Each new row is followed by its nearest point in the smallest flat space through zero that holds the last named rows.

j276 (3 x 10):
|  21 |  16 | -31 | -23 |  -1 | -25 |  14 | -47 |  -2 |  -2 |
| -14 | -14 | -37 |   2 | -10 |  12 |  -9 | -15 |  41 |   5 |
|   3 | -19 |  55 |  -3 | -34 |  -6 |  -1 | -38 |   8 | -14 |
New rows:
|  26 | -26 | -11 |   4 | -19 |   7 |  -5 | -12 | -29 |   6 |
|   5 |   2 |   3 |  -4 |  -3 |  -5 |   3 | -10 |  -2 |  -2 |
| -19 |   0 |  16 |  12 |  15 |  12 | -11 |   2 |  11 | -53 |
|  -8 | -10 |  16 |   7 |  -6 |   8 |  -6 |   8 |   5 |  -1 |
|  12 | -29 |  32 | -46 |  13 |  17 |  41 |  -6 |  27 |   0 |
|   1 |  -7 |  19 |  -2 | -13 |  -3 |   0 | -16 |   4 |  -5 |
|  -1 | -12 |  -9 |   8 |  -1 |  23 |  -3 |   0 | -39 |  12 |
|  0 |  4 |  1 |  2 |  7 |  1 |  0 | 13 | -8 |  2 |
|  19 |  31 |   8 | -19 | -22 | -39 | -18 |  12 |  44 |  -1 |
|   3 |  -1 |  -2 |  -5 |  -6 |  -5 |   2 | -17 |   5 |  -2 |

j110 (3 x 10):
| -32 |  18 |  -5 |  22 |  61 | -19 |  10 |  18 |  43 |   2 |
| -51 |  52 |  -1 |  33 | -26 | -37 |  43 | -19 |  65 |   5 |
| -50 |  10 | -78 |   1 |  22 |   4 |  12 |  17 |  29 |  43 |
New rows:
| -30 |  18 |  12 |  -6 | -32 |  -3 |  24 |  33 |  39 | -32 |
| -16 |  22 |   9 |  14 | -15 | -17 |  18 | -11 |  25 |  -3 |
| -13 |   4 |  -1 |   7 |  -2 |  11 |  17 |  12 |  10 | -43 |
| -3 |  7 |  9 |  6 |  3 | -7 |  4 | -2 |  9 | -5 |
|  -4 | -12 |  27 | -28 |  33 | -27 |  -9 |  13 | -31 |  -3 |
|  16 | -12 |  17 |  -2 |  30 |   3 | -13 |  10 | -10 | -11 |

j88 (3 x 10):
|  39 | -24 | -23 |  -4 |  -6 | -17 |   3 | -43 | -25 |  33 |
|  48 | -16 |  -8 |  12 | -40 |   0 |  35 |  11 | -43 |  35 |
|  -9 |  15 | -13 |   4 |  -8 | -14 | -24 |  -7 | -11 |  -4 |
New rows:
|   3 | -28 | -30 |  -3 | -51 |   6 |  16 |  -1 |  46 |  27 |
|  17 | -12 |   1 |   0 |  -4 |   4 |  16 |  -1 |  -6 |  12 |
| -32 |  50 |   2 | -22 | -11 | -31 | -38 |  33 | -21 |  -2 |
| -31 |  39 | -10 |  13 | -20 | -14 | -37 |  19 | -13 | -21 |
|  32 |  41 | -21 | -38 | -27 | -20 | -43 |  22 | -31 |   7 |
|   0 |  22 | -22 |  13 | -31 | -21 | -25 |   1 | -34 |   4 |
|  30 |  63 |  16 | -30 | -26 |   6 |   9 |   9 |  41 |   0 |
| -8 |  7 |  8 |  3 | -4 |  7 |  5 | 19 |  3 | -8 |
| -11 |  22 |   0 |  41 |  42 | -19 |  74 |  -7 |  12 |  40 |
|  13 | -18 |  11 |  -4 |   7 |  12 |  25 |   3 |   8 |   8 |

j287 (3 x 10):
| -51 |  26 |   3 |  -9 | -46 |   8 |  34 |  25 |  14 |  70 |
| -59 |  27 |   6 | -20 |  20 |  37 |  -1 | -26 | -26 |  15 |
| -15 | -44 | -15 |  27 | -48 |  31 | -12 | -23 |  -5 |   7 |
New rows:
|  48 |   0 | -11 | -15 |   5 | -16 | -15 |  22 | -18 | -26 |
|  37 |  -5 |   1 |   2 |  18 | -22 |  -6 |   8 |   6 | -26 |
|   0 |  -1 | -61 |  19 | -34 |  26 |  21 |  18 |  13 |  16 |
|  -7 | -17 |  -7 |  14 | -41 |   5 |   7 |   7 |  10 |  23 |
| -14 | -10 | -21 |  -5 |   3 |  -9 |  10 |   1 |   8 |   9 |
| -4 |  1 |  0 |  0 | -7 |  1 |  4 |  3 |  2 |  8 |
|   0 |  -1 |   1 |  -4 |   3 |  -6 | -32 |  13 |   2 |   0 |
|  6 | -1 |  0 |  0 |  4 | -3 | -2 |  0 |  0 | -5 |
| -19 | -61 | -50 | -21 |  10 | -17 |  52 |  18 |  -4 |  31 |
|  -4 |  -4 |  -3 |   6 | -25 |  -2 |   9 |  10 |   9 |  19 |
|   2 | -15 | -16 |  11 |  13 | -53 |   5 | -17 | -29 |   3 |
|  14 |  -4 |   0 |   2 |   7 |  -7 |  -4 |   1 |   1 | -12 |

j314 (3 x 10):
| -31 |  41 |   9 | -46 | -34 | -12 |  29 |   3 | -14 |  40 |
|  -2 |  29 | -11 | -46 |  21 |  13 |  37 |  25 | -45 |  48 |
|  -7 |  -4 |   9 |   5 |   0 | -27 |  38 |  53 | -57 |  28 |
New rows:
|  -2 |  -1 | -61 |  25 | -27 |  21 | -11 |   5 |  -4 |   8 |
|  4 | -3 | -2 |  2 |  6 |  4 | -4 | -2 |  3 | -4 |
| -29 | -21 |   9 |   6 |  61 |  18 | -13 | -57 |  -7 |  29 |
|  15 |   1 | -14 |  -9 |  25 |  25 |  -9 | -12 |   7 |  -2 |
|  -1 |  28 |  -3 |  12 |  14 | -22 |   0 |   5 |  -3 | -31 |
|  1 | -6 |  2 |  8 | -1 | -4 | -2 |  2 |  0 | -5 |

j319 (3 x 10):
|   1 |  44 |  11 |   7 |  13 |  41 | -32 |  20 | -60 | -43 |
|  27 | -10 |  -9 |   4 |  15 | -53 |  60 | -31 | -27 |  10 |
| -31 |  15 |  16 | -17 | -50 |  -3 |   4 |  15 |   3 | -44 |
New rows:
|   5 |   3 |   9 | -20 |  15 |   0 |  41 | -29 | -10 | -14 |
|   8 |   2 |  -1 |   0 |   1 | -21 |  26 | -10 | -19 |  -6 |
|  -1 |  -9 | -24 |  18 |  -4 |  61 |  -2 |   7 |  15 |   2 |
|  -4 |   0 |  -1 |   3 |   7 |  26 | -29 |  10 |  13 |   9 |
|  29 |  -7 |   9 | -15 |   5 |  22 |  31 |   4 |  32 |  32 |
|   5 | -17 |  -7 |   2 |   8 |  -6 |   2 |  -7 |  22 |  25 |
| -42 |   9 |   7 | -24 | -18 |   1 |   8 |  26 |  20 |  -4 |
| -23 |   0 |   8 | -11 | -32 |   1 |  -4 |  10 |  22 | -15 |

j903 (3 x 10):
|   5 | -25 | -41 | -41 | -10 | -21 | -47 | -15 | -33 | -18 |
| -56 |  -4 | -55 | -17 | -11 | -32 | -57 |  -6 |  -6 | -28 |
|  -2 | -30 | -44 | -31 | -70 | -18 |  -2 | -42 | -36 | -21 |
New rows:
|  36 |  25 |   4 | -13 |  20 | -39 |  37 | -20 | -25 |  -7 |
|  28 |  -9 |   9 |  -8 |  -2 |   7 |  10 |  -5 | -11 |   6 |
|  23 | -16 | -35 | -20 | -12 |  13 | -25 |  25 |  22 | -27 |
|   3 |  -9 | -14 | -16 |   3 |  -8 | -22 |  -2 | -12 |  -6 |
|   1 |  42 | -29 |  -2 | -41 | -16 |   4 | -23 |   8 |  28 |
| -16 |  -1 | -11 |   4 | -31 |  -4 |  12 | -13 |   0 |  -6 |
|  20 | -19 | -20 |   9 | -31 |  18 |  25 | -32 |  23 |  -6 |
|   7 |  -7 |   0 |   1 | -36 |   3 |  28 | -18 |  -7 |   0 |
| -21 |  -1 |  36 |  22 |  13 |   1 | -37 |  -9 |  37 |  -1 |
| -21 |  15 |   5 |  14 |  23 |   0 |  -9 |  16 |  18 |   1 |

j760 (3 x 10):
| -38 |  34 |   1 |  17 | -25 | -13 | -50 |  -1 |  14 | -42 |
|  13 | -14 |   9 | -41 | -19 |  -9 | -60 |  33 |  14 |  50 |
|  -8 | -34 |  26 |  10 | -11 |  13 |  34 |  55 |  35 |  31 |
New rows:
|  12 |  -6 |  61 | -18 | -22 | -40 |  -9 |  25 |   0 |  23 |
|   1 | -13 |  11 | -14 | -12 |  -1 | -19 |  29 |  16 |  27 |
|  31 |   2 | -14 |   2 |  -1 |  38 |  13 |  17 | -30 | -32 |
|   6 |   0 |  -5 |   4 |  10 |   3 |  19 | -13 | -10 |  -6 |
|  -1 | -17 | -18 |  11 | -40 |  11 | -54 |   4 | -21 |  10 |
|  -3 |   8 |   0 | -15 | -12 |  -9 | -43 |   5 |   4 |   6 |
| -22 |  20 |   4 |   5 |   3 |  61 |  -5 |  -4 |  17 |  15 |
| -8 | -1 |  5 |  7 | -5 |  1 |  3 |  8 |  8 | -3 |
|   1 | -33 | -17 |  -9 |  -9 | -27 |  -5 |  -7 | -11 |  32 |
|  16 | -10 |  -1 | -18 |   3 |  -1 |  -7 |   3 |  -5 |  23 |

j837 (3 x 10):
|  -6 |  -3 |  15 |   6 | -19 | -11 | -18 |  35 | -23 | -18 |
| -14 | -13 |  29 |   7 |  25 | -19 |  -7 | -13 |  11 |   5 |
|  17 | -24 |  12 | -14 |  50 | -18 |  -6 |  -6 |  11 | -43 |
New rows:
| -14 |  -5 | -14 |   9 |   1 | -11 |  -6 |  24 | -20 | -42 |
|   8 |  -6 |   3 |  -4 |  -4 |  -7 | -12 |  27 | -16 | -30 |
|  -2 | -60 |   3 |  -1 |  33 |  27 |   8 |   8 | -22 |  44 |
|  -6 |  -3 |   8 |   3 |  11 |  -4 |   2 | -13 |   9 |  10 |
|  18 |  46 |  22 |  -4 |  -7 | -19 |   5 |   3 | -20 |  16 |
|  -7 |   4 |   3 |   6 | -14 |   1 |  -2 |   6 |  -6 |   9 |
|  30 | -52 | -20 |  17 | -19 | -18 |   6 |  -3 |  -5 |  19 |
|  2 |  2 | -4 | -1 | -2 |  3 |  2 |  0 |  0 |  0 |
|  -7 | -61 |  21 |   6 |  -2 |  30 |  -8 |   0 |  -4 |   8 |
| -8 | -5 | 14 |  5 |  6 | -9 | -6 |  0 |  1 |  1 |
| -13 | -57 | -38 |  16 |   1 |  12 |  35 | -41 |   5 |  26 |
|   1 |   6 | -14 |  -2 |  11 |  12 |  18 | -33 |  21 |  26 |

j611 (3 x 10):
|  -7 | -16 |  23 |  33 | -25 |  20 | -53 | -43 |  13 | -87 |
|  20 |  53 |  34 |   2 | -16 |  32 | -56 | -79 |  36 | -20 |
|  11 |   4 |  23 |  15 |  18 |  38 | -23 |  -9 |  -8 | -30 |
New rows:
| -38 | -30 | -21 |  -3 |  34 |  24 | -27 |  -1 | -14 |  -6 |
|  -1 | -16 |   4 |  11 |  11 |  12 |  -1 |  14 | -13 | -19 |
| -30 | -27 | -12 |  42 | -15 |  -2 |  60 |  27 | -10 |  27 |
| -13 | -28 | -20 |  -2 |   2 | -23 |  29 |  38 | -15 |  10 |
|  22 | -20 | -33 |  11 |   1 |  11 | -37 |  24 | -21 |  35 |
|   2 |  -3 |  -2 |  -1 |  13 |   4 |  10 |  16 | -10 |   9 |
| -13 | -54 |  14 |  10 |  -4 |  74 | -29 |  13 |  21 | -21 |
|   1 | -18 |  16 |  22 |  13 |  29 | -19 |   4 | -14 | -46 |
| -29 |  10 |  19 |  -9 |   4 |  12 | -31 | -20 |  26 |   4 |
|   5 |  16 |   9 |   0 |  -7 |   7 | -17 | -25 |  13 |  -5 |
| -12 | -18 | -54 |   0 |  31 |  23 |  -4 |  22 | -23 |  12 |
|   0 | -15 |  -4 |   2 |  20 |   5 |  17 |  32 | -20 |   6 |

j851 (3 x 10):
|  15 |   2 |  41 |  21 |  -6 | -18 |  16 |  21 |  -3 |   2 |
|   9 |  25 | -17 | -18 | -20 | -27 | -55 | -50 |  17 |   8 |
|  28 |  27 | -13 |   5 |  -9 | -32 |  10 | -32 | -24 |   2 |
New rows:
| -27 |  17 |  41 |  -6 | -38 |  -1 | -42 | -36 |  -5 |  39 |
|   4 |  11 |  18 |  -5 | -18 | -21 | -44 | -16 |  25 |   8 |
|  26 |  15 |  35 | -36 |   1 | -13 |  22 | -11 |  12 | -14 |
|  13 |   8 |  15 |   8 |  -7 | -17 |   2 |  -1 |  -3 |   2 |
|  20 |  -9 |  41 | -10 |  -6 | -18 |  39 | -33 |  15 |   7 |
|  17 |  10 |  21 |  13 |  -7 | -21 |   9 |   2 |  -7 |   2 |
|  33 |  39 | -35 | -28 |  41 | -12 |  15 |  13 |  38 |  25 |
|   3 |   6 | -18 |  -5 |   0 |  -2 |   0 | -15 |  -7 |   0 |

j738 (3 x 10):
|  18 | -18 | -22 |  -1 | -30 | -21 |  23 | -29 |  18 |  -5 |
| -30 |  19 |   3 | -11 | -23 | -10 |  66 | -30 |  51 | -22 |
|  -5 | -13 |  -3 |   7 |  16 | -51 |  49 |  18 |   2 | -49 |
New rows:
|  16 | -28 |   0 |  -3 |  15 | -17 | -23 |   0 |   8 | -27 |
|  14 | -16 |  -8 |   6 |   5 | -18 |  -3 |   8 | -13 |  -8 |
|  -4 | -17 | -21 |  21 |  23 |  29 |   0 |  19 |   9 |  31 |
|   1 |   2 |   3 |   0 |   4 |  11 | -17 |   5 |  -8 |  10 |
| -32 |  21 |   6 |  24 | -24 | -26 |  25 |   0 | -24 | -26 |
| -12 |   3 |   4 |   0 |   7 | -16 |  27 |   6 |   8 | -21 |
| -26 |   6 | -22 | -24 |   3 |  14 |  21 | -28 |   5 | -13 |
| -13 |  10 |   3 |  -5 | -10 |   3 |  20 | -13 |  20 |  -3 |
|  -5 |  -2 |   9 |   2 |  26 | -27 | -42 |  32 |   1 |  36 |
|   5 |  -2 |   6 |   5 |  20 |   7 | -29 |  22 | -25 |   6 |

j305 (3 x 10):
|   3 | -25 |  -4 |  24 |  35 | -31 |  29 |  -2 | -12 | -23 |
|  -8 |  21 |  14 |  -5 |   0 | -28 |  26 |   2 | -38 |   1 |
|  44 |  21 |   5 |   0 |  -1 |  12 | -24 |  17 | -27 |  22 |
New rows:
|  -7 |   8 |  32 |  -5 |   8 |  29 | -23 | -15 |  33 |  32 |
|  -2 |   4 |  -3 | -10 | -18 |  25 | -22 |  -1 |  21 |  10 |
| -19 | -26 |  -3 |  46 |  11 | -15 | -12 | -37 |  10 | -31 |
| -11 | -32 | -11 |  16 |  21 |  -9 |  14 |  -9 |  21 | -22 |
| -27 | -26 | -47 |  -5 |   9 | -39 | -39 |  16 |  -2 | -12 |
|  -5 | -17 |  -6 |   8 |  10 |  -2 |   5 |  -4 |  13 | -11 |

j544 (3 x 10):
|   5 |   8 |  28 |  35 | -24 |   2 | -14 |   3 |   9 | -20 |
|  26 |  48 |  10 | -34 |   4 |   2 |  19 |  -4 |  11 |   8 |
|   1 |  13 |  27 |  36 |  -9 | -13 | -11 |   5 |  19 | -26 |
New rows:
|  44 |   6 | -21 |  -7 |  31 |   9 |  -9 |  24 |  -8 |  28 |
|   5 |   6 | -10 | -25 |   8 |   4 |  10 |  -3 |  -4 |  13 |
| -12 |  12 |  20 | -35 |   3 |  28 |  -1 | -16 | -15 | -13 |
|  11 |  11 |   0 | -17 |  -8 |  13 |   6 |  -3 |  -6 |  10 |
| -18 |  -1 |  10 |  27 |   2 |  -8 | -17 |   7 |  34 | -30 |
|  -9 |  -1 |  15 |  34 |   4 | -20 | -10 |   6 |  17 | -24 |

j706 (3 x 10):
|   0 |  47 | -22 | -53 |  13 | -23 |  -2 |  10 | -10 |  10 |
| -33 |  49 | -11 |  16 | -48 |  18 | -24 |   5 |  34 |   8 |
|  31 | -10 |  -4 |  -5 | -24 |  37 | -24 | -16 |  -2 | -31 |
New rows:
|  39 |  13 |  18 | -32 | -25 |  27 | -23 |  33 |  -5 |  25 |
|  14 |  17 | -12 | -22 | -12 |  13 | -16 |  -4 |  -2 | -12 |
|  33 |   4 | -32 |   4 | -14 |  31 | -34 | -11 |  39 | -37 |
|  21 |   6 |  -8 |  -5 | -34 |  38 | -29 | -13 |   6 | -27 |
| -18 |  30 | -19 | -37 |  32 |  30 |  11 | -25 | -32 |  38 |
|   2 |  24 | -12 | -33 |  13 | -17 |   2 |   6 |  -9 |   6 |
|  19 |  26 | -34 |  15 | -36 |   3 |   7 |   2 |  13 |  30 |
| -13 |  25 |  -7 |   1 | -20 |   7 | -11 |   2 |  13 |   3 |

j355 (3 x 10):
| -11 |   9 |  -5 |  -9 |  -3 |  -5 |  40 |  -6 |  -1 | -14 |
| -39 |  18 |   5 | -34 |  49 |  -4 |  -4 |  15 | -22 |  12 |
|  16 |  -4 | -35 |  -2 | -38 |   9 | -28 | -11 |   3 | -41 |
New rows:
|  -3 |  25 | -30 |  35 |   5 | -21 | -18 | -14 |  12 |  38 |
|   7 |  -6 |   8 |   9 |   2 |   1 | -13 |   3 |   3 |  13 |
| -13 | -41 | -18 |  16 |  34 |  21 |  -6 | -30 |   0 |  12 |
|   1 |  -2 |   6 |   2 |   7 |   1 | -11 |   4 |  -1 |  10 |
|  11 |   4 |  14 |  -5 |   9 | -22 | -13 |  11 | -21 | -38 |
|  -5 |   3 | -10 | -10 |   1 |   2 | -10 |   1 |  -5 |  -9 |
| -38 |  31 |   2 |  42 |  33 |  39 | -39 |  30 |  -7 |  41 |
|  -9 |  -2 |  20 |  -3 |  37 |   1 | -40 |  17 |  -9 |  35 |
|  40 | -14 |  16 |  19 |  26 | -14 | -11 | -28 |   3 |   6 |
|  15 | -11 |  15 |  19 |  -3 |   1 | -10 |   2 |   8 |  19 |
